All groups share one centre, and each spreads out both ways along 10 directions, with some noise.
Some rows, each with its group after it:
[ 32 -16  69 -18   7  -6  26  -1 -12 -51  10  49  14  -5] : Z
[-26  52 -45 -53 -59  43 -11  -1  36 -61 -17   4 -30  27] : F
[-38  69  22 -27  -4  24  36  27  -6 -37  -5   8 -39  -8] : F
[-10   9  -1  -2 -54 -23 -21   7 -21 -14  60  -1 -29 -11] : N
[ 27  -9  10  -7  22  -3  50  31  -9 -39 -22  14 -36  36] : Y
[ 37   6 -22  32  45 -40  33  -3 -25 -26  11  -7   8 -19] : N
[-47 -34   8  40  65 -51  16 -10  26  -3 -11   0  20 -23] : N
[  8  28 -68  28   4  16  19 -13   2 -41  13  10 -12   1] : Z
[ 21  41 -44   6  31 -25   0   7  53 -45 -59 -11 -43 -42] : Y
[ 21 -31 -12 -73  27 -28 -18  22 -18  24  16  61  -2  49] : X
[  9 -66 -10   0  38 -32  12  -6   0 -19  16  32 -11 -11] : F
[-14   4  83 -30 -16 -10  -3  16  -5  38  -6  -8  22  24] : Z
[  4 -18  22   5  -5 -48 -29  -5  30 -13  16  32  32   3] : N
[ 17   7 -24  32  24 -19   3 -15  -2 -52  -4 -11   9 -64] : N
[ 21 -50   6 -54  26 -26 -17 -27  -4  10  23  48  21  -7] : X
[ 19  37 -51  22   1  39  50  -4   4 -35 -13   0 -18  31] : Y
[-29  67  15  -8  -6  36  29 -25 -27 -31  30  21  53  12] : N
[ 52  56  16  11  35  -1  51  -4  24 -39 -45 -17 -63 -63] : Y
[  0 -40   0 -49  32 -47 -14  21  24 -22 -31  21  28  45] : Y
[ 12 -32 -43  -3  -7  33  55 -52   8 -22  32  40 -15  78] : Y
[ 26  -2  -1  15   8 -12  -6 -40  30   2  -6  -5   1 -38] : Z
[-28 -38 -16  31 -19 -36 -49   8  84 -20 -46  -4  20  18] : X
[-17  33 -32 -15  -7  13  -2  12  10 -17  -2  31  42  66] : F
[-42 -57  32 -21   3  33  49 -32 -10  -5 -14 -34  21  52] : Y
[ 16  -1 -15 -11 -15 -10  -5  28  18 -47   0  34 -32   6] : Y
[ 29  17  17 -34   1   1  19  64  12 -48 -62   8 -14  54] : X
[-42 -73  -2 -25   4  22 -28 -55  26  10  10  37  31  -2] : X
[-26 -17 -17 -22 -23  16 -25 -38  47  35  31  61 -35  23] : Z
[ 27 -17 -31  46 -12 -28 -26 -33  47 -50  26  46   8 -32] : X
[ 32   4   4  55   2   9  25  32  14 -13 -34   6  29  55] : N
[ 33  85  26 -16   5  47  22 -27   1  18 -20   2  32  -7] : Y
[-10  -1 -25   9  26  21  33  -1  24 -66 -37  12   9   6] : Z
[  6   4  15 -52  27 -51  -9 -26  34  39  12  42   9  42] : Z
[-45  52 -56   9  -8  23  13 -45  35  -3  -4 -31 -23  -9] : Y
[  3  -4 -11 -26  26  12  32  44 -13 -57 -36   7 -18  22] : F
[-30 -77  20  -8  72 -42  24 -53  -8  30   6  -3  47 -10] : F
[-42   0 -65  -9  14 -37 -46 -13  17   7   5 -22 -13 -36] : Z
[ 23 -27  20  26  44   0  11 -17  -1  -8 -39  -2  87  -6] : N
[-35   0 -57   3  54 -66 -11  -9  42 -50 -15   9  25  -9] : F
[-56   1 -27   4 -27  32  -8  65   0 -85 -30   8  25  37] : Z
[ 61  64  35  28   2  27  13  -1  -1 -23 -20   8 -13 -67] : Y
[ -6 -54 -26  22 -33  12 -43   1  39  -8 -15   3 -20 -11] : N
[-36   0  13 -81  19  10   6  -3  15   4 -39 -13 -25  -5] : Z
[-20  -3  10  32 -11  51  -6  22  11 -14 -49 -31  28  -7] : X
[ 10   3 -46 -26  25  31  28 -11 -62 -17   6 -30  25   8] : N
[  4 -34  -7   5  12 -30 -26  29 -12   2  13  25   0  -8] : X
[ 35 -11  48 -14  -5  40  37  43 -40 -12 -34  -7   9  37] : F
[  8 -35  -9 -86  30 -14 -11 -12  17 -20 -50  -3  36  18] : X
[-10  51 -75  26  -8  17  35 -72  28 -29  38  11 -36   5] : F
[-58  41 -45  44   4 -22 -12 -23 -13  36  56 -13  12  -6] : Y
[ 19 -15 -39  24 -34 -49 -14  24  22  -6  45  45 -35  73] : N
[ 19  14 -48  -3 -15  28 -20 -24  19 -25  -5  11  17  -5] : X
[ 65  12 -25 -55  13  13 -12   5   4 -56 -47  10  24 -12] : X
[ 37  23  -1  13 -49  43   2   4 -16 -13  -5 -21  30  32] : F
[ -3 -22 -11   7  49   4  33 -16 -20  16  -6  14  58  46] : N
[ -9  19  -6  38  -9  10  15   8  12 -33 -24 -31   3  -9] : X
[ 52 -16 -55 -70   6 -40 -32 -32  39 -12   9  57   2  46] : Z
[-58 -34 -35  10  36 -34  -8 -40  46  -8  -1  12  22 -11] : F
[ 55  21 -23 -51 -28  31 -10 -22  23 -33 -18  13  -3   7] : Z
[-25  44 -12 -18 -12   2  -1  14   8 -24  26  54 -27  10] : F

New rows, each followed by its group:
[ 55 -49  10 -28  -4   8  23 -59 -21 -57  15  -2  29 -31] : Y
[ 57 -14 -13  58 -23  21  41   8 -38 -32  35  27  33  68] : Z
[-56  -9  22  16  22 -27 -12 -36   0  43   2 -43  47 -30] : Y
[-41 -12  43   4  33  52   7 -32  30 -21 -66 -11  80 -35] : N
[-27   7   0  -2 -28  22   1   5  35  -5 -21   0  -6  43] : X
[-34 -10 -28 -54  13  -2  -8  47 -26  -9 -19 -19 -16  16] : X
[ 19 -21   4 -30  38 -51  -4 -27  -7  32   6 -19  -3 -24] : Z
[-16 -50 -25 -12   9  31 -18 -25  11 -51 -32  -6  36 -36] : X
[-20 -72 -26  -3  11  30 -26   7  -3 -12   1  46  31   1] : X
[-33  41  32 -38  42 -21  36  -5 -10  -5   9  19   6   1] : F
[-54 -13  25  21   7  37   2 -20  20   6  -8  11  43  -3] : N
[-21  21  20  92 -47 -24  14  23  35 -31  16  -5 -49   1] : X
[  7 -56  19  33  -3 -40 -49   2  56 -40 -27  15  23 -51] : X
[-38  35  36  27 -37 -46  -6  19  36 -15  43  47  -3  53] : N
[  4  78 -12 -39  27   1  45 -23 -22 -73  12  24  43   4] : N
[-33 -58   8 -59 -24 -17 -26 -23  16 -43   5  -7   6 -15] : Y
[ 88  10 -51   2   7   1  31 -31  -5 -32  19  35   7  42] : Z
[ 68   9 -45  -1   8 -19 -28  17  -7 -37  11  47   7 -17] : X
[  9 -36   4 -47  38 -17   1 -64  -2  30   8  10  51   4] : X
[-20  -2 -68 -41  28  -5  13  14  -5 -85  10  55 -22   7] : Z
[  2  24  11 -36 -23   2 -15 -42  24  13  61  78 -45 -17] : Z
[ 51  19  15  -3 -18  34  13  -4  13 -44 -30  -5 -44 -46] : N
[ 30 -11 -36 -22  46 -32  -4  30 -29  -9 -17  -4  34  12] : X
[-17  24  28   9  -1  25  44 -24  -5  11  11 -10 -28  -9] : Y
[ 37  74  -8  40   9   0  65  -7 -13 -27  -4 -37   8  29] : X
[ 11  41  50 -24  -4  41  35  52 -18 -10 -53 -20 -12  25] : X
[ 19 -42  -5 -26  19  -1 -17   8  26 -26 -48  23  42  13] : X
[-18   3  -6  36  40   3   7 -32  42  51 -30   1  50  28] : Y
[ 78 -12  32  28 -18  -4  22 -14 -34 -18  36  18  21   5] : Z
[ 25   2 -44 -78  15  38 -40  40  -4  -9 -70   3  33  20] : X
[-29  47  57   6   1 -20  27 -15  22  -5  42  61  11  30] : N
[-10 -30  13  51 -19  30  18  27 -33  11 -23 -66  37  34] : Z
[ 16  29 -53 -51  -3  30  10 -30  -3 -38  -2   6   3  16] : X
[  5 -16  69  29  40  22  30  -2  13  -4 -69 -16  66  -7] : N
[-22 -17  41  96  13  -3  11  40 -15  35   4   2   2  -9] : Y
[-34   2  39   3  53 -18  48 -41   3   6  -8 -29   8 -36] : F
[-16  -4 -73  29  19   2  14  -6  -4 -53 -13 -36   2 -12] : F
[-33  36  14  26  -9  -7  39  33 -35 -18  23 -28 -69 -28] : Y
[-17  85 -34 -10 -39  25  20   6 -15 -54  42  22  -9  34] : N
[ 48   6 -10  -8 -11 -15 -27 -39  21  -3   7   8  -2 -35] : Z
[ 20 -20 -50  51   1  15 -16 -14 -17 -39  29  30  22 -44] : X
[-47  13  26  19   6   2   8   2   3   7  -4 -16   0 -22] : Z
[ -1 -11 -30  32 -21  17   8  21 -39 -12  31   0  10  33] : Z
[-83  12  -5  41  -3  -4  -9  11  14  24   7 -20   5   5] : Z
[ 13  18 -17  73  17  17  12 -10   3   9  -3  -3  29  -6] : Y
[ 83   4  44 -28 -17  20  40 -23   4 -26 -21 -19 -26   0] : F
[ 14 -47 -14  13  -8   5  -8   1  -7 -14  23  46  46  56] : Y
[ 22  26  51  26   0  24  42  10 -22 -37 -27 -24   4 -28] : X
[ 11 -62  24  -6  22  -6  18 -30   5  60 -22 -34   9  33] : Z
[-38  41  17  20  -6  29  36  -1  38  15 -11   5 -81   5] : Y
[  4  44   4   9 -23   0 -43 -25  55  17  17  54 -19 -33] : Y
[ 21  -2  23 -20   3   4 -33 -10  24 -17 -36   2  50 -25] : Y
[ 14  24  38  10  42 -22  25  36 -27   6 -16  -5  13  -1] : Y
[-17  19 -59  12  58  -8  57  -3 -23 -26   4   1   5  28] : N
[ 18 -14  12 -51  -3  -9 -13 -53   5  17  42  45  -2 -17] : X
[ 20   7 -17  10  32 -28 -42 -26  24   6 -27   2  83 -19] : Y
[  9  19 -71 -28  25 -18 -14  20 -40  -7   6 -22  12   0] : X
[ 10  29 -56   4  -1   7   7 -54 -10  -7  42   2  13  -5] : X
[ -6 -37 -26  11  36 -41 -17 -21  35  -6 -34 -17  82  19] : F
[ -7 -70  -8 -31  13 -40 -25  26  26 -67 -45  -8  11  -6] : Y
[-19 -31  57 -28 -14  34 -10  12  18  13 -24  22  -5   5] : X
[  8   9  21 -33   0  26  14 -25  51   2 -39  14  -1  30] : Z
[ 30  -9  -2 -13  -3  43  21 -47  65   3 -43  17  -9  27] : Z
[-10  -5 -14 -65  -2  26  -5 -42   9 -29  16  40  21   1] : N
[  8 -53  -5 -22  28 -26  -8  36  -3 -38 -38   3  22   8] : F
[-23  57  36  -7 -38 -28  -3   1  31 -38  41  68  29  44] : N
[-16   8  45   8  13  26  23  -2 -11  18 -18 -16  27   7] : Y
[  5 -18 -43 -45  19   0   4 -49 -14  -8  41  35  -9 -19] : N
[-41  -7  49  10 -14   4  22  27 -38  19  54  39  -4  40] : Z
[-51 -30  15 -64 -25 -17  10  16 -36 -34  33 -12 -12  34] : Y
[-48  24  40 -11 -32  28   0   1   1  -5  43  54 -37 -13] : Z
[-46 -58 -31  16  -7 -12 -21 -31  10 -44  26   5  -2 -49] : X
[ 12  22 -14  15  21 -17 -11  20   0 -10 -13   6  34  -2] : Y
[-26 -26 -38 -11  27 -44 -23 -14  40 -50  11  55  -9 -32] : Z
[ 15   7  13  59  19   7  41  15 -36  10  18   4   9  14] : Y
[  9 -73 -59  21  47 -48   0  11 -46 -30  34  18   4 -19] : F
[-20  14 -35  23 -36  -9  -9  21   2 -11  46  23 -50  11] : X
